The first 5 rows are patterns. Each new row is the sum of 2 different patterns, raised or lowered, with some noise. Before adding, each is slid sideways (what falls off one end comes back at the other) and multiplied by a number that may be negative. Names go in the order of the patterns.
(in the rows, 128 means zero)
Known rows, each followed by the names of its patterns:
[115 133 130 126 124 127 128 107 129 115  91 113 128  99 137 154 133 121
 100 110 187 128 146  69 134 120 153 150 132 144 174 143 158 113 108  70
 139 141 106 126 127]
Vilol
[154 141 155 141 116 127 146 170  78 124  84 106 127 180 141 144 127 124
 110 104 134  88 124 132 148 128 130 107  73 160 119 139 132 149 140 155
 121  96 138 150  97]
demem
[124 129 143 125 136 110 125 162 139 143 123 168 137 156 108 129 145 130
 109 130 165 120 148 121 105 131 139 107 136 153  94 172 120  81 112 124
 131 129 111 141 106]
Mefu
[ 69 144 141 143 130 132 134 125 169 136 128  91 151 129 111 120 121 143
 141 122 150 137 128 145 137 127 163 137 103 143 111 119 133 131 132 137
 139 124  95 149 161]
vemer
[121 132 154 107 121 126  94 147 116 157 132 165 161 156 121 129 122 162
 172 126  89  90 131 136 115 151 142 107 126 143 162  92 123 107  75 144
  81 133 120 106  98]
dedi

New rows. What belongs after each?
[145 155 130 130 148 122 131 128 129 126 120 100 136 151 133 176 155 136
 122 131 170 134 155 141 128 106 213 142 132 138 168 149 155 136  93 102
 149 185 109 139 159]
Vilol vemer
[151 171 130 190 130 138 169 154 139 125 114 161 146 132 150 144 150 132
 145 110  91 114 139 136 145 117 114 138 187 173 135 123 149 117 135 178
 129 130 106 166 134]
demem dedi
[ 75 105 116 144  97 117  98  88 156 115 145 112 171 143 156  92 116 123
 137 128 115 116  82 134 111  85 129 129  80 119 144 109 126 104  58  62
 121  83 116  92 109]
Mefu dedi
[150 127 159 134 125 140 140 167 148  98 144 133 186 141 143 123 139 142
 138 106 146 123 163 151 186 141 135 153 145 154 150 146 137 138 145 145
 135 161 151 141 185]
Vilol Mefu
[123  99 112 105 120 121  87 112  96 149  69 117 157 121 141 110 108 100
 112 130 101 101  89 121 110 121 126  83  97 105 119  72 126  88 107 117
  81 101 130 109  75]
Mefu vemer
[101 116 110 120  97 113 118 119 100 133 114  91 101  84 119  91  80  66
 150 113 146 107  85  77 126 125 110 111 130 113  99 152 115 101  77 130
 116 138 182  79 143]
demem dedi
[ 96 128 112 109  94 103  73  88 103 109  91  55 111  91 113 105  83 107
 105  98  97 114 111  94  60 111  89 101 131  83  97  90  89  56  96  53
 104 125 110  79  69]
Mefu dedi
[137 146 159 149 138 123 127 153 154 124 110 122 131 141 120 135 137 123
 120 140 156  97 144 116  85 131 104 135 124 110 119 119 131 145 125 126
 132 104 138 138 149]
Mefu dedi
[150  90 123 119 145 133 124 125 150 139  76 140 139 135 175 144 124 158
 128 111 163 102 171 167 128 189 124 133 145 127 157 141 139  96 140 133
 186 123 106 144 133]
Mefu vemer
[126 129 118 130 132 123 124 140 122 128 145 118 140 140 110 102 131 116
 120 119 131 118 129 131 130 104 139 137  89 148 140 141 126 143 131 136
 141 129 133 104 130]
Mefu vemer
[149 195 174 179 182 168 193 178 209 126 148 149 149 195 226 213 214 195
 167 160 149 207 170 171 151 164 178 185 145 142 219 155 185 189 220 163
 198 154 108 198 164]
demem dedi
[177 143 142 146 135 106 122 130  99 133 136 147 136 138 112  77 166 142
 109 143 152 145 151 127 111 135 167 112 150 123 163 143 115 127 141 171
 101 126 114 120 129]
demem vemer
[151 136 153  98 116 115 161 153 124  74  86 148 135 121 137 161 108 138
 117 148 103 116  87  76 161  74 139 106  83  97 123 109 147 123  90 152
  85 100  98 142 125]
Mefu dedi
[175 175 166 136 162 157 190 148 128 140 121 173 106 154 132 168 145 142
 160 190 150 126 169 130 175 177 169 152 197 169 152 188 120 164 216 196
 163 143 144 178 153]
Mefu dedi
[129 147 138 103  97 154 145 108 124 125  97 154  90 112 128 125  92 137
 137 160 121 114 127 113 164  90 148 104 143 152 175 129 137 121 148 150
 112 106  79 125 135]
demem dedi
[115 120 142 100 113 116 119 127  92 117 138 105 110 104  94 141 121  99
  81 147 102 151 142 116 126 140 120 127 118 143  72  97 180  95 105 105
 112 118 115 122  82]
Vilol vemer
[ 77 126  55 105  76  89  85 117  98  86  96  59 117 151 160 112 117 120
  68 100 142  96 108  82 160 125 124 159 105 182  76 115 107 127 114 137
  93 140 116 110 136]
demem dedi
[138 142 146 145 145 149 124 175 170 133 125 118 136 167 133 128 155 110
 125 147 158 117 139 131 100 117 123 164  83 137 130 144 139 154 128 126
 167 120 145  97 172]
vemer dedi
[ 86  91 129  86 138 165 128 114 110 104 168 144 118  70 157 126 152 147
 129 150 162 152 157 110  99  73 133 149 107 106 117 104 134 106 119 104
 138 126  96 125 123]
Vilol Mefu
[158 134 105 168 145 101 168 157 153 140 144 150 136 178 146 141 109 158
 139 134 137 123 147 144 137 141 145 130 162 148 134 167 155 121 138 132
 126 146 150 140 144]
Mefu vemer
[163 158 126 203 165 174 166 133 175 126 128 119 151 120 171 143 138 123
 119 136 190 206 120 180 153  90 125 164 153 139 105 192 139 165 197 147
 190 155 143 167 203]
Mefu dedi
[117 114  92 173 154 143 106  97  95 117 105 136 134 117 131 129 165  98
 115  94  87 130 100 155  98 110  93 112 110 131  93 118 138  92 122 131
 128 116 130 134 146]
demem dedi
[110 134 130  77 132 126 183  76 147 107 123 110 166 125 161 155 113  68
  61 126  89 100 140 147  98 116 113  98 113 106 111  77 152  87 146 103
  69  99 130  91 164]
demem dedi
[132 150 114 110 162 126 121 117 119 126 120 135  99 108 123 146 114 110
 135 119 138 116 112 130 121 119 111 118 113 129 109 118 140 125 135 125
 135 108 126 138 124]
Mefu vemer
[ 80  76 115 121  85  62 105  82 105 120 112 141 128 113 129  66 106  48
 140 123 118 133 127  91 113 104 135 140 105  75  60 109 105  68 115 119
  66 111 145 139  73]
Vilol dedi
[119 111 137 134 128  70 139 118 187 107 112 116 139 155 116  91 131  94
 138 163 183 115 102 174 139 149 178 118 162 131 141 149 152 156 133 130
 178 148 136 178 115]
Vilol dedi
[113 124 144 127 147 158 136 101 208 101 118 130 130 113 128 158  85 137
 126 152 109 140 133 147 156  91 151 132  79 111 129 116 120 119 104 106
 153 116 158 139 133]
Mefu vemer
[123 141 168 131 130 140 144 129 142 137 140 137 144 129 135 163 140 151
 156 161 141 166 123 124 142 140 143 147 121 135 134 165 123 142 128 115
 139 138  97 146 116]
Vilol Mefu
[112 124 140 130 126 138 123 111 120 115  81 103 116 102 137 156 119 106
 102 122 200 127 140  75 128 115 161 153 128 134 186 143 166 133 105  89
 138 146 112 137 130]
Vilol dedi
[149  91 161 137 125 124 132 144 168 126 136 141 128 159 141 196 160 172
 192 159 117 137 143 195 194  96 110  93 192 146 138 141 138 121 130 119
 159  87 149 138 138]
Vilol dedi
